The same things were measured in two ways. Each way mixes the same 10 hidden numbers, adds some noise and spreads widely along 6 directions of its own, which tell nothing about the thing.
(in the rows, 128 means zero)
Some things both ways: the first way, then the second way.
[148  83 172 153 146 104 113 108 133 101 190 167 115  94 110 133  86 112
 143  81 145  89 145 140  78 142]
[115  80 152 124 105 123 139 155 125 107 152 143 100 139 122 176 121 110
 104 104 134 132 122 153 116 120 120]

[132 122 152 132 157 121 108  86 167 109 105 126 135 146 114 118 132 170
 113 126 129  87 107 124  98 132]
[125 124 144  98 115 112 118 167  77 129 150 156  88  86 109 166 142 119
 150  96 139 114 125 175 117 112 102]

[118 152 154  99 152  97  99  90 149  97 119  81 148 144  83 141 151 200
 112 132  73  32 139 180 146  97]
[127  38 117  85 115 111 182 148 152 105  70 105  71 189 155 144 120 150
 128 181 122 184 156 145 156 139 140]

[155  72 121 156 117 125 123 157 141 138 161 160  89  90 133 166  55  92
 115  67 101 127 135 142 141  96]
[147 104 145 103 101 169 164 138 162 101 105  88 120 125 139 147 115 117
 131 106 106 144 158 119 138 118 136]

[161 158 156 132 235  61 101 113 145  56 106 113  77 146  85 136 101  47
  84 101 138 119 140 177 160  99]
[140 133 139 108 158 122 100 147  59 133 125 156  89 105 127 177 110 168
 131 207 109 138 183 116 139  93  95]

[123 153 149 148 128 103 110 100 127 113 167 117 117 135 164 151  97  94
 134  80 133 111 139 130 184  99]
[153 155 143 114 154 110  64 122  42 175  95 205 109  83 168 179  66 185
  87 209 153 111 139 114 140  42  48]

[125 138 111  90  85 130 147 109  97 133 198 173 128  97 179 133 127 135
 151  91 107  99 139 116  92 106]
[ 78  82 162 108 126 122 109 133 177 122 148 119 109 139 130 113 161 107
 113 107 145 144 114 146 106 150 149]

[100  95  78 151  81  84 196 177 149 139 178 233 115 115 171 203  65 101
  88 164 129 121 133 159  92  88]
[129 132 150 118 124 138 106 134 122 130 133 147 116 107 129 133 100 101
 142 100 144  97 127 139 127  62 111]

[153 104 151 127 158 162 158 134 121 161 154 125 103  89 138 140 109  99
 136 114 139 118  96 132 159 122]
[ 90 137 181 104 149 162 136 129  72  66 167 127 116 101 112 192 151 138
 124 156 135 150 174  59  77 104  83]

[116 137 120 153 107 115 103 140 145 103 106  96 124 148  97 127 121 129
  98  95  75 147 125 135 149 130]
[145 107 105 136 106 115 121 147 104 143 142 167 112 120  69 142  88 126
 130 103 105 118 186 192 158  80 122]

[108 123 140 115 124 100 107 119 126  95 162 165 117 130 112 141 119 148
 120  93  83 100 143 156  88 123]
[ 99  65 124 166 111 121 127 147 188 181  77 134 121 159 172 119  91 146
  93 170 113 156 155 125 123 140 169]

[115 168 164 126 164 146 111  82 130 112 115  85 154 156 120 109 164 146
 114 142 138 105  96 126 157 132]
[136 146 119 117 124  95 137 168 101 154 131 155 160 116 123 129 100 140
 131 174 125 144 162  95 121 115 128]

[138 114 138 127 123 112 139 134 159 138 169 150  98 131 125 125  94 126
 131 124 116  87 119 136 101 170]
[ 67  80 163 139 157 148 144 127 119 103 158 136 119 152 119 133 130 127
  97 145 140 154 181 110 106 161 136]

[159 105 104 125 107 153 132 136 127 129 127 119 131 113 142 140 117 105
 118 122 114 112 118 125 140 102]
[144 141 139  94 136 124 129 133 148 123 132  98 145 130 152 112 135 138
 140 199 120 155 139  66 138 110 117]

[134 129 129 130 114 114 117 125 152 112 130 105 131 131 107 125 106 134
 110  88 113  91 127 147 124 138]
[ 63 128 103 113 100 110 165 160 176 125 134 137 166 172  89 106 104 123
 151 186 114 199 193 113  73 153 153]

[148 153 110 115 160 101 146 110 156 132 149 139  94 111 153 119 119 104
 136 124 131 105 139 134 134  89]
[101  95 166  82 162 187 143 143 116  56 141 121 102 113 118 111 162 141
 144  97 151 129 167 151 160 140 123]

[135 124 142 166 166 107 109  91 183 105 119 118 134 127  93 100 130 142
  88 119 128 125 132 122  99 122]
[125 113 140 139 119 119 136 161 130 140 125 163 126  93 131 159 107 149
 145 152 141 134 143 114 111 103 110]

[135 124  87 140  49 129 148 186 113 137 169 139 108 135 149 167  74  76
  99 121  79 136 119 131 170 130]
[138 107 147 114 139  94 140  96 131 132 181  96 130 164  99 132 122  81
 107 163 113 158 158  79 117 123 129]

[119 104 171 129 182  86 157 128 138 113 157 185  94 108 118 169  86 109
 105 100 152 102 119 169  90 137]
[ 48  93 131 126  88  78 113 170 149 166  92 148 110 156 115 171 101  83
  98  98 108 159 169 110  28 119 204]

[136 112 108 136 105 119 132 178 164 116  98  89 103 148 100 130 119  90
 123 130  91 131 124 152 143 161]
[112 101  99 126 130 118 143 147  98 117 153 121 113 178  87  83 130 115
 149 137 106 126 182 159 163  98 146]

[110 126 147 131 136 150 124 134 122 120 114 124 129 140 117 134 126 129
 110 116 123 131  90 142 136 145]
[125 142 130 136 103  98 135 184  91 172 141 135 126 123 140 157 106  98
 137 145 105 124 139 106  89 124 146]

[168 103 133 135 224 102 112 112 181  77 117 159 104 135  99  99 136  60
  84 151 159 133 149 149  73 110]
[118  79 160 105 137 145 128 136 144  86 149  90  96 143 130 111 169 106
 132  90 128 116 128 129 155 109 150]

[126 102 151 137 144 119 168 113 159 138 137 128 142  94 121 143 125 144
 110 120 151  96 120 141  94 128]
[ 80 106 129  97  86  94 133 184 144 115 113 129 101 143 131 150 145 104
 157 116 131 142 111 128  76  94 150]

[130 148 157 162 221  74 130  90 195  93  95 120 119 149  85 123 122 121
  52 149 160 114 116 152 118 119]
[117  70 150 102 111 170 170 169 137  47 136 107 103 140 120 153 153 136
 128  87 118 138 154 143 153 123 137]

[112 160 121 142  94  66 182 125 135  99 115 106 142 134 115 170 130 127
  89 159 115 114 118 131 125 133]
[102  54 126 124 131  93  90 131 143  94 150 147  99 176  98 135 149 156
  77 145 117 143 147 138 165  65 135]

[ 89 119 154 101 135 168  99 143  87 116 174 172 127 147 118 138 137 135
 101 123  77 126 112 163 128 137]
[120 103 138 167  99 144 182 136 155 150 151  95 138 143 131 136 108  92
 130 137 103 150 160 105 102 156 141]

[111 129 119  76  30 161 159 170  97 177 165 102 121 116 111 158 121 201
 126 110   4  78  97 141 150 170]
[ 97  58 152 160 164 138 114 100 127 143 126 137  75 153 133 168 109 167
  82 218 107 171 201 114 129 137 118]

[120 131 187 124 231 125 130 117 149  92 117 133 113 159 102 110 141  61
  60 120 181 150 106 159 104 181]
[ 31 175 132 154 109 110 103 165  85 140 186 157 137 123  94 153 146 116
 160 176 120 143 153  94  20  92 104]

[114 112 167 142 151 143 136  94 186 142  94 109 145 150 138 127 137 166
 108 125 160 105  88 117 112 160]
[ 90 132 110 114  88 106 116 188 125 161  81 140 140 130 156 110 119 127
 127 111 126 124 131 125  98  95 163]

Other things, the second way, with their names:
K_936: [ 87  97 141 135 142 124  98 166 144 147 140 153 117 128 126 106 129 130
 123 130 126 127 157 153 127 146 168]
K_88: [107  55 146 142 128 155 169 109 141  81 133 121  99 140 107 168 130 159
 111 147 126 166 186 111 133 109  99]
K_556: [129 137 103 123  82 125 148 196 150 122 105 114 157 128 153 117 134 155
 157 159 106 138 130  93 133  85 139]
K_565: [123  76 194 159 122 153 139 173  58  99 187  94  50 120 197 214 193 118
 108 129 122  96  66 112 118 136  92]
K_817: [ 70  99 183  79 150 139 109 116 108  47 145 166 116 151 102 189 105 118
  70 122 160 154 166  84  82  73 111]
K_541: [134 113 136 138 132 111 136 136 135 142 153 130 124 104 103 152 128 140
 147 172 111 153 169  96 121 117 120]
K_417: [ 39  94 164 143 135 119 109 128  94  92 204 144  93 109  52 151 188  90
 143  54 150 117 152 133  62  92 121]
K_581: [119 171 131  80 147 114  86 148  82 131 130 122 112 131 139 112 133 122
 158 183 118 119 144  99 125  67 119]
K_747: [154 150  94 147 105 127 112 168 140 167 125 140 163  88 139  92 133 198
 148 192 102 132 147 136 179 106 103]
K_720: [109 113 106 124 106 106 149 165 119 163  71 155 157 141 132 102  67 107
 113  88 139 122 174 110 114  88 175]
K_731: [ 91 133 129 141 127 142 111 176 107 184  82 153 122 113 161 105  87 118
 133 119 123 108 174 140 105 128 173]
K_918: [135  55 154 122 150 188 147 117  89 100 107 124  87 161 148 109  92 110
  76  60 142  91 171 179 200 109 137]
K_797: [ 96 109 150 117 126 123 138 143 115  96 167 113 116 110 117 141 188 142
 143 139 137 144 129  98 109 117 103]
K_521: [ 83 115 114 142 117  87  72 157 115 195 129 154 128 150 105  99 105  93
  86  94  98 113 171 155 107 112 196]
K_773: [ 74  98 141 105 141 119 121 168 132  96 133 153 103 127 103 130 147 139
 160 134 142 142 160 132 107 106 145]
K_864: [ 90 160 115  90  75 118 193 163 105  65 192  85 136 174  56 140 142  38
 201  93 106 143 154 106  57  74 128]
K_203: [100  82 163 159 104 170 169 194 157 119 117  78 121 172 227 140 134 113
 103 153 103 131 108  70 108 162 176]
K_441: [128 117 133 143 106 130 145 173 105 123 171 118 108 111 126 143 165 131
 164 137 113 118 117 142 133 117 105]
K_375: [109 106 149 145 126 158 166 173 164 109 132 108 148 150 175 114 121 128
 139 172 125 139 138  71 124 136 152]
K_955: [ 75  95 140 160 106 187 152 160 165  67 175 103 127 135 109 117 173 138
 155 105 110 131 152 136 127 114 128]
K_234: [109  89  93 138  94 143 148 161 179 133  63 147 166 175 123 113  48 154
  81 135  92 164 222 123 145 105 183]
K_243: [136  96 143 120 128 143 149 140 103 122 121 148 113 112 119 148  98 129
 116 100 137 124 168 148 147 115 118]
K_959: [ 96 159  96 128 103 180 177 171 163 129 129 128 156 112  99  60 114 134
 226 139 121 143 191 182 128 144 126]
K_497: [122 115 121 123 129 127 148 154  89 149  72 144 149 133 146 126  74 143
  95 137 124 134 198  82 130 102 154]
K_206: [ 98 146 125 106 105  68 104 154  85 171 145 187 110  49  56 154 136 103
 177  63 159 116 141 172  66  87 106]
K_575: [122 169 126  93 137 164 178 143  86  96 132 127 159 100 101 100 114 127
 190 134 144 133 193  99 124  99  99]
K_757: [114  89 119  89  87 169 209 184 148  26 164  79 134 198  87 126 143 103
 140  95  85 163 183 144 150 143 163]
K_696: [123 116 127 153  89 133 180 190 149 161  86 136 157 131 193 129  80 129
 133 151 136 133 123  93 105 129 142]
K_876: [125  76 140  88 113 128 118 142 130 116  92 127  76 145 141 155 115 124
 101 106 122 136 141 168 144 104 137]
K_688: [138 102 131 119 106 139 138 198 188 161  38 109 167 123 212  88  96 140
 100 110 115 124 143  73 149 135 220]
K_768: [103 106 152  99 124 135 116 155 138 111 146 111 111 145 133 125 148 107
 117 115 118 133 136 138 124 139 155]
K_351: [110 137 146 101 100 123 113 138 170 121 141 112 146 159 145 125 114  89
 115 138 123 139 111 101 100  93 136]
K_468: [131  76 147 102 115 120 121 150  55 103 139 137  26 163 112 191 111  71
 126  69 116  88 132 200 139  59 123]
K_860: [119 120 127 137 116 147 137 143 120 141 115 168 149 118 104 142  62 133
 100 113 119 138 204 139 125 111 136]
K_795: [174 105 147 168 149 161 146 128  90 122 169 134 120 105 144 125 117 148
 129 149 138  91 135 130 199  92  74]
K_151: [175 115 158 135 139 131 131 150  79 117 194 103  90  97 156 148 184 141
 155 166 126 100  84 126 179 112  69]
K_272: [158 115 110 121  88 134 123 182 128 150 111 103 130 142 155 101 119 117
 112  92  87 102 132 157 179 107 170]
K_264: [ 64 115 130 105 115 130 131 171 149  93 137  73 114 180 159  93 197 130
 156 182 109 151 118  87 105 115 151]
K_331: [134  55 139  87 114 122 113 125 144 118  75 152  97 156 123 153  74 120
  53  68 127 136 167 171 160  92 159]
K_394: [131 146 100 168  97 138 158 178 178 183  97 105 168 102 172  70 124 156
 192 183 110 132 141  91 134 117 140]
K_79: [ 88 147 120  99 111  89 134 183  97 122 141 161 146 123 110 128 135 129
 155 144 149 139 132 113  89  99 121]
K_303: [ 94 116 153 142 134 110  74 147 138 175  92 203 109 106 144 165  54 123
 114 140 150 118 150 125  84  70 137]
K_84: [ 92  81 131 135 134 108 114 167  91 120 146 147  95 150 131 129 153 145
 112 142 130 122 137 144 142 106 132]
K_894: [157 106 103 130  86 138 167 162 108 114 120 134 142 119 100 133 107 144
 122  81 109 119 170 154 172  81 118]
K_806: [146  91 148 105  92 123 182 191 124 103 149  92  93 149 130 189 127  78
 139 108  89 145 140 124 109 156 166]
K_172: [170 119 117 141 100 164 177 151 148 114 137 125 161 115 116 130  95 154
 134 141 104 142 174 131 174 115 106]
K_923: [140  69 116 119 113 106 137 113 187 130  96  96 161 196 141 110  94 140
  44 163  95 175 175  69 162 103 171]
K_738: [120 161 110 158 129  89  88 176  96 222 119 181 133  86 148 115  97 152
 156 197 125 116 143 132 112 108 120]
K_412: [148 121 152 122 140 160 137 121  98 110 167 136 116  94 108 138 125 131
 137 116 141 114 152 154 161 108  79]
K_46: [127 150  93 129 122  96 130 181 124 197  89 160 171 123 139  73  70 130
 149 160 125 126 174 117 131 114 169]
K_932: [153 221  85 140 117 120 128 151  77 173 172 170 187  81  75  87  87 142
 199 184 118 114 183 138 140  66  71]
K_608: [156  82 166 137 152 114  98 143 114 159 133 136  93 112 177 148 124 134
  91 146 133 107 110 122 164 122 130]
K_268: [118 123 150 170 144 141 128 163  83 172 195 118  88 107 144 117 161 107
 170 150 118  97 123 172 131 172 116]
K_645: [133 132 128 128 123 124 144 180  59  92 228 120 107 107  72 141 196 127
 178 127 104 113 143 156 150 120  98]
K_612: [117 101 131 119 129 113 102 175  99 108 136 152 111 158 148 151 130 164
  90 180 114 134 135 121 151  91 125]
K_958: [164 112 123 152  92 103 169 142 129 145 145 116 151 102 120 148 124 124
 137 121 123 128 129  85 131  84 106]
K_724: [144 132 147 158 142 126 143 140  65 169 150 150 126 102 154 142  99 123
 130 166 144 107 135 109 127 114  88]
K_259: [112 119 141 101 122 121  97 145 160 166  97 102 121 148 178  96 125 113
 107 151 115 137 126 116 123 135 168]

Some of these things the first way, each followed by its name:
[110 174 172 105 170 116 121 103 107 102 170 116 103 135 139 114 144  82
 121  76 125 140 137 136 148 149]
K_738
[128  84 160 142 110  96 175 153 140 133 154 161  95 118 118 182  78 120
 117 124 120 101 101 137  98 183]
K_441
[129 129 157 131 156 110 128  85 147 127 153 144 104 116 155 130 130 134
 145  98 126 121 130 107 116 116]
K_206
[132 100  84 125  98 167 107 139  84  97 154 172 154  94 159 135 124  82
 137  86 133 146 145 141 107  52]
K_351
[129 118 145 116 124 115 126 111 134 125 154 139 125 117 135 156 107 153
 122  99 106  71 129 149 127 111]
K_876
[112 148 194 143 180 101 113 107 106  98 195 142 109 138 120 152 108  81
  90 102 128 123 132 153 171 129]
K_172
[101 134 118 123  82 151 204 156 114 181 191 134 135  86 150 145 121 129
 119 133 120 124 109 134 138 141]
K_375
[122 135 161  74 175 141 122  98 116 110 163 172 133 154 154 139 141 117
  91 134 145  78 113 155 103 132]
K_259
[107 147 149 114  92 154 126  92 103 153 191 110 153 102 159 137 135 175
 149  89  95  81 128 125 163 101]
K_331
[ 99 127 160 132 123 128 132 128 113 126 153 119 133 117 120 158 118 145
 129  99 108 102 116 157 154 124]
K_234
[135 156 128 125 141 112 192 112 157 158 155  85 118  82 126 107 139 116
 118 108 132 121 136 123 133 135]
K_773
[138  94 160 136 150 105 115 130 137 114 164 140 102 109  92 149 113 134
 128 118  81  96 140 156 122 123]
K_88
[132 137 127 136 128 103 129 109 140 106 150 153 118 135 129 126 117 125
 107 133 117 114 123 119 103 129]
K_608
[137 119 171 118 153 175 124 124  86 136 160  92 132  82  92 117 129 128
 129  76 113 115 106 149 154 137]
K_806
[ 88 136 119 142  89 100 176 160 110 130 121 170 111 132 136 188  92 140
 111 133 107 139  80 136 124 135]
K_565
[125 116 126 147  83 102 134 147 102 105 147 145 122 130 141 195  86 105
 126 122 103 110 120 142 159 103]
K_923
[142  94 141 167 154 130  68 124 187  97 122 138 111 168 104  94 110 108
 114 123 122 129 128 132 104 155]
K_724
[128  86 116 109  82 182 143 160 143 186 147 133 104  97 154 120 108 151
 175  75  94 118 104 125 117 157]
K_731
[113 103 177 136 173  77 144 143 189 135 215 206  79 171 145 162  66  84
  95 165 149  69 137 179 115 174]
K_918
[109 133 145 135 110 116 140 125 133 146 179 144 113 126 147 156 102 144
 135 118 101  96 120 135 151 124]
K_243
[179  85 166 131 157 132 137 118 155 132 176 142  96 100 126 117  84  75
 121  78 160  96 128 127  93 175]
K_768
[118 147 120 175 185 103  79 111 205  89  38 100 117 193 109 116 126 128
  98 148 130 140 106 142 161  91]
K_497
[109 110 151 117 133 142 122 133 114 105 105 149 133 153 134 166 128 133
 123 131 125 114  87 144 123 134]
K_272
[117 129 125 157 127 114 112 144 140 103 158 143 111 148 121 121 123  84
 109 138 103 154 139 134 134 132]
K_795
[152  85  91 105 123 153 159 172 135 128  94 140 122 119 141 158 119  87
 127 153 135 106 107 160 122  99]
K_581
[148 105 102 146  78 157 102 138 147 141 144 119 115 121 140 110 105 127
 139  89  81 134 129 104 138 122]
K_412
[105 153 118 124  79 142 176 166  82 150 139  87 135  96 132 170 111 123
 137  99 100 121  97 154 199 112]
K_757
[123 147 126 158 139 101 137  97 166 107  91 101 140 134 137 128 131 130
 134 127 160 116 114 120 130 108]
K_79
[ 69  87 183 105 125 155 150 111 101 146 196 203 169 113 142 170 146 213
 160 172 134  45  99 167  78 130]
K_696
